Each cloud of rows lies close to a flat space through zero, with a little noise off it, and is much wider in some directions of that space than in others. After each cloud: how many dimensions does that space have?
In the rows, 128 means zero.

[[ 95  75 114  69 113 122  77 135 111 139 133 129 111 163 133 122 152 110]
 [145 188 129 199 117 115 178 100 145 116 132 139 151  96 120 172 100 140]
 [129 158 131 177 112 110 159 102 145 124 126 128 139 113 133 175 121 130]
 [133 158 135 186 139 111 154  79 129 113 128 148 126  95 108 122 126 140]
 [121 108 122 146 133  94 113 109 137 129 105 128 100 130  82 126 173 115]
 [119 148 179 210 139 171 200 154 182 118 124  83 144 127 165 152 131 112]
 [ 59 116  83  84 134 192 132  98  66  99 139  90 153 117 185 117  96  89]
 [193 181 143 164 104  95 156 173 176 158 112 122 145 126 113 194 106 153]
 [161 137 133 109 105 103 110 150 131 143 143 164 137 138 133 148 105 150]
 [136 201 152 209 181 203 228 121 142  89 116  77 152  79 149 104  87 117]
 [164 153 123 125 123  94 118 134 133 146 110 134 125 123  93 148 131 147]
 [ 84  70 128 121 148 131 104 132 130 128  94  76  91 153 105  97 192  81]
 [132 132 175 176 155 153 161 142 162 110 127 120 120 123 120 100 147 126]
 [151 152 123 158  90  77 137 135 161 152 118 131 140 132 121 207 125 140]
 [ 91  84 167 143 119 144 127 157 170 133 130 101 120 154 152 137 165 105]
 [ 72  79 136  94 152 197 120 137 108 108 136  87 120 142 171  77 144  95]
 [131 131 131  96 130 167 127 158 124 127 142 120 144 143 164 114  97 131]
 [ 71 131  72  56 194 227 136  93  36  84 115  66 124  95 152  30 101  81]
 [107  85 153  97 173 186 125 187 138 127 113  61 103 157 138  73 157  89]
 [155 183 137 168 111 130 178 130 146 120 146 137 161 108 158 171  79 149]
 [115 132 100 107 173 155 127  97  88 106 113 102 111 104 102  67 131 112]]
 : 6

[[127 134 178 169 123 172 124 162 134  68 129  88 138  94  97 128 100  98]
 [125 127 173 139 128 139 102 164 126  92 115 132  90  72 100  94  79  79]
 [141 110 175 137 131 158 124 139 117 115 132 109 167 117  94 133 111 112]
 [150 166 130  85 118 147 142 114  83 167 139  70 111 188  61 203 163 134]
 [132 133 118 116 141 150 105 129 139 111 131 164 136 116 119 119 148 133]
 [115 205 170 120  99 149 142 124 143  61 109 141  78  90 122 110 179 125]
 [154 157 167 133 157 118 133 154 187  87 109 190 112  77 143 127  94 121]
 [135 108  82 101 136 120 113 120  96 183 141 109 118 172 111 152 133 136]
 [115 123 121 153 155 166 109 156 174 113 129 174 144  94 140 142 117 117]
 [121 101  71 141  94 112 128  89  77 121 149  51 139 178 144  74 154 159]
 [170 172 174 111 165 158 133 143 191 101 106 211 131  91 104 166 106 122]
 [127 132 100 166 110 103 165  82 168 134 110 163 104 116 186  77  78 145]
 [ 88  86 109 132 115 113 100 156  59 136 158  27 143 159 126 126 165 123]
 [ 98 173 185 103 103 142 127 144 103 106 121 117 114 105 108 149 201 116]
 [ 95  83 115 137 133 148 116 128 129 164 133 164 159 114 140 125 134 120]
 [149 135  94 125 134 126 126 136 118 135 145  77 131 180 111 163 135 148]
 [171 179 144 102 155 195 132 120 159 132 119 165 118 139  60 202 123 121]
 [171 128 187 123 146  93 108 208  94  86 138  37 108 126  72 147  72  88]
 [106  86  93 152 117 116 130 111 124 177 124 128 105 126 153  98  82 114]
 [133 121  85 127 139 118 120 143 115 128 156  72 153 182 129 161 154 154]
 [104 141 135 145  74 116 193  52 117 184 110 119 113 146 152 123 125 137]]
 : 9

[[ 97 131 163 136 140 216 148  91  61 153 140 125 120 152 141 141 150 119]
 [ 92 148 173  93 125  99 133 168  70 141 145 149 201  75 105 165 126 139]
 [152  86  88 140  92  68 112 107 220 131  90 108  65 176 115 141 110  82]
 [149 153 106 161 115  76 173  64 132  83 151  92 129 196 113  58 114  61]
 [158 113 115 170 134 133 138 138 116 167 111 151  95 173 100  55 103  72]
 [139 119 133 112 133  85 114 164 164  59  96  81 143 173  96 130 109  83]
 [120 146 142  85 171  83 122 132 120 134 193 128 155 100  97 131 115 123]
 [ 78 182 159 137 174 121 164 117 139 103 149 137 169  90 106 102 139 187]
 [167 126 135  90 175 109 145 186 232 115 134 128  88  91 155 151  78 133]
 [160 132 229 148 199 109 193 144  57  91 121  69  97 137 146 119 173 107]
 [127  93 110 120 162 128 118 127 139 138 124 127 163 137 161 105  98 147]
 [129 153 117 128 148  65 134 133 188 100 170 103 122 172 135  96 130  93]
 [136 125 172  94 120  57 125 121 124 169 108 105  96  75 113 145 145  99]
 [ 91 131 147 146 114 203 166  86  94 122  55 109  93 134  72 114 154 128]
 [126 125 178 149  87 175  72 109  86 128 187 141 137 144 178 159 111 115]
 [110 179 167 143 177 179  94 146 117 144  33 137 127  91 129 136 156 147]
 [ 83 197 179 172 121  97 154 158  89  55 116  96 194 170 134  72 188 123]
 [110  96 138 139 104  97 103 132  97 104 145 149 176 140  97 176 108 140]
 [ 86 206  93 179 153 124 126 161 120  76  50 166  84 157 153  60 130 139]
 [154 195  94 138 118 183 199  71  60 144 121 122 141 125 166 106 154  99]
 [111 122 177 146 173 143 149 110  66  89 142 100 118 122 113 120 175 173]]
 : 16

[[ 83 102 129 136 155 126 112 150 123 133 135 147 117 134  87 105 135 137]
 [ 43  47 162  92 185  86 101 200 107  88 147 138 156 104  85  61 110 115]
 [152 162 134 163 134 145 133 103 159 135 157 156 113 173 192 155 137 167]
 [ 96 127 131 151 157 136 118 134 139 131 154 158 115 164 130 117 137 156]
 [116 109 147 166 157 140 116 143 174 141 160 190 112 170 183 129 137 172]
 [131 119 126  97 119 112 134 136 107 115 110  99 145  96 105 121 119  97]
 [101 109 135 121 144 119 119 147 121 121 135 134 132 125 116 109 125 129]
 [126  93 147  90 132  98 128 156 116  97 127 107 160  92 134 108 108  99]
 [157 121 120  81  87 109 140 129 100 114  85  75 155  66  97 128 114  73]
 [ 65  63 141 104 161 104 108 182 106 111 131 135 142 102  68  78 121 114]
 [ 92 126 110  93 128 116 125 134  70 116 108  86 137  99  40  99 121  93]
 [ 95  37 152  83 137  87 113 194 117 110 106 122 163  63  84  85 108  83]
 [ 96 169 124 175 166 153 119 109 135 133 174 163  93 199 145 129 145 186]
 [117 173 126 151 155 138 130 103 124 115 169 132 113 178 156 129 131 164]
 [198 178 128 124  93 132 155  88 140 121 129 103 138 135 204 171 120 127]
 [107  65 150 101 139 101 118 172 131 115 121 131 153  90 118 103 117 105]
 [ 83 106 131 109 151 112 116 150  97 112 129 118 134 113  72  96 123 117]
 [158 154 128 150 121 142 135 104 153 134 140 139 121 151 177 154 134 150]
 [112 108 122  95 122 113 128 143  94 123 105  99 141  90  67 107 119  93]
 [107 118 128 121 138 123 123 137 115 123 128 121 130 122 100 112 126 122]
 [193 195 131 156 111 150 150  79 162 127 155 134 121 173 235 176 129 163]]
 : 4

[[159  99 115 207 126 152 142 163 141 125 141 117 153 117 157 152 157 123]
 [120 131 147 120 140 120  97 144 113 134 126 138 128 117 101 134 116 131]
 [126 132 130 165 164 127  88 136  99 148 107 124 131 123 112 127 125 118]
 [133 124 142 130 122 140 167 128 160 116 118 135 122 129 121 122 139 128]
 [117 144 117  94 128 112 116  94 141  92 125 105 122 154 143  84 135 131]
 [119 107  89 136 148 127 117 113 102 121 139 113 144 150 181 113 137 139]
 [132 134  91 144 132 122 133 100 105 123 144 104 147 156 198 121 129 130]
 [103 145 171 134 168 119  53 169 115 158  90 155 125  94  74 126 128 127]
 [136 127 102 132 120 125 136 123 130 125 133 113 128 130 150 128 138 128]
 [137 117 143 142 104 157 163 116 157 120 132 136 131 136 121 122 122 122]
 [123 127 112 125 133 133 142 109 121 129 124 125 125 141 144 123 124 123]
 [125 129 143  96 127 123 127 113 148 110 114 119  98 134  78  95 131 135]
 [115 135 123 127 155 124 113 137 139 107  96 135 115 122  93 120 126 123]
 [132 118 149 138 146 125  88 141 120 132 124 116 119 118  90 113 139 127]
 [124 116  99  96  87 145 196 101 152 105 149 143 134 146 169 140 114 123]
 [155 111 138 136  87 139 151 138 138 148 161 120 128 116 132 147 138 129]
 [155  99 111 175 152 137 155 113  81 155 137 104 126 143 136 136 128 128]
 [105 142 145  66  98 129 139 115 153 113 130 156 121 129 107 126 102 126]
 [121 102  99 103 102 150 167  87 132 114 150 129 132 157 159 116 115 128]
 [132 139 111 125 129 118 123 125 117 142 115 124 109 123  98 135 110 138]
 [135 103 126 136 140 144 168 117  95 167 123 142 110 131  98 143 102 150]]
 : 11
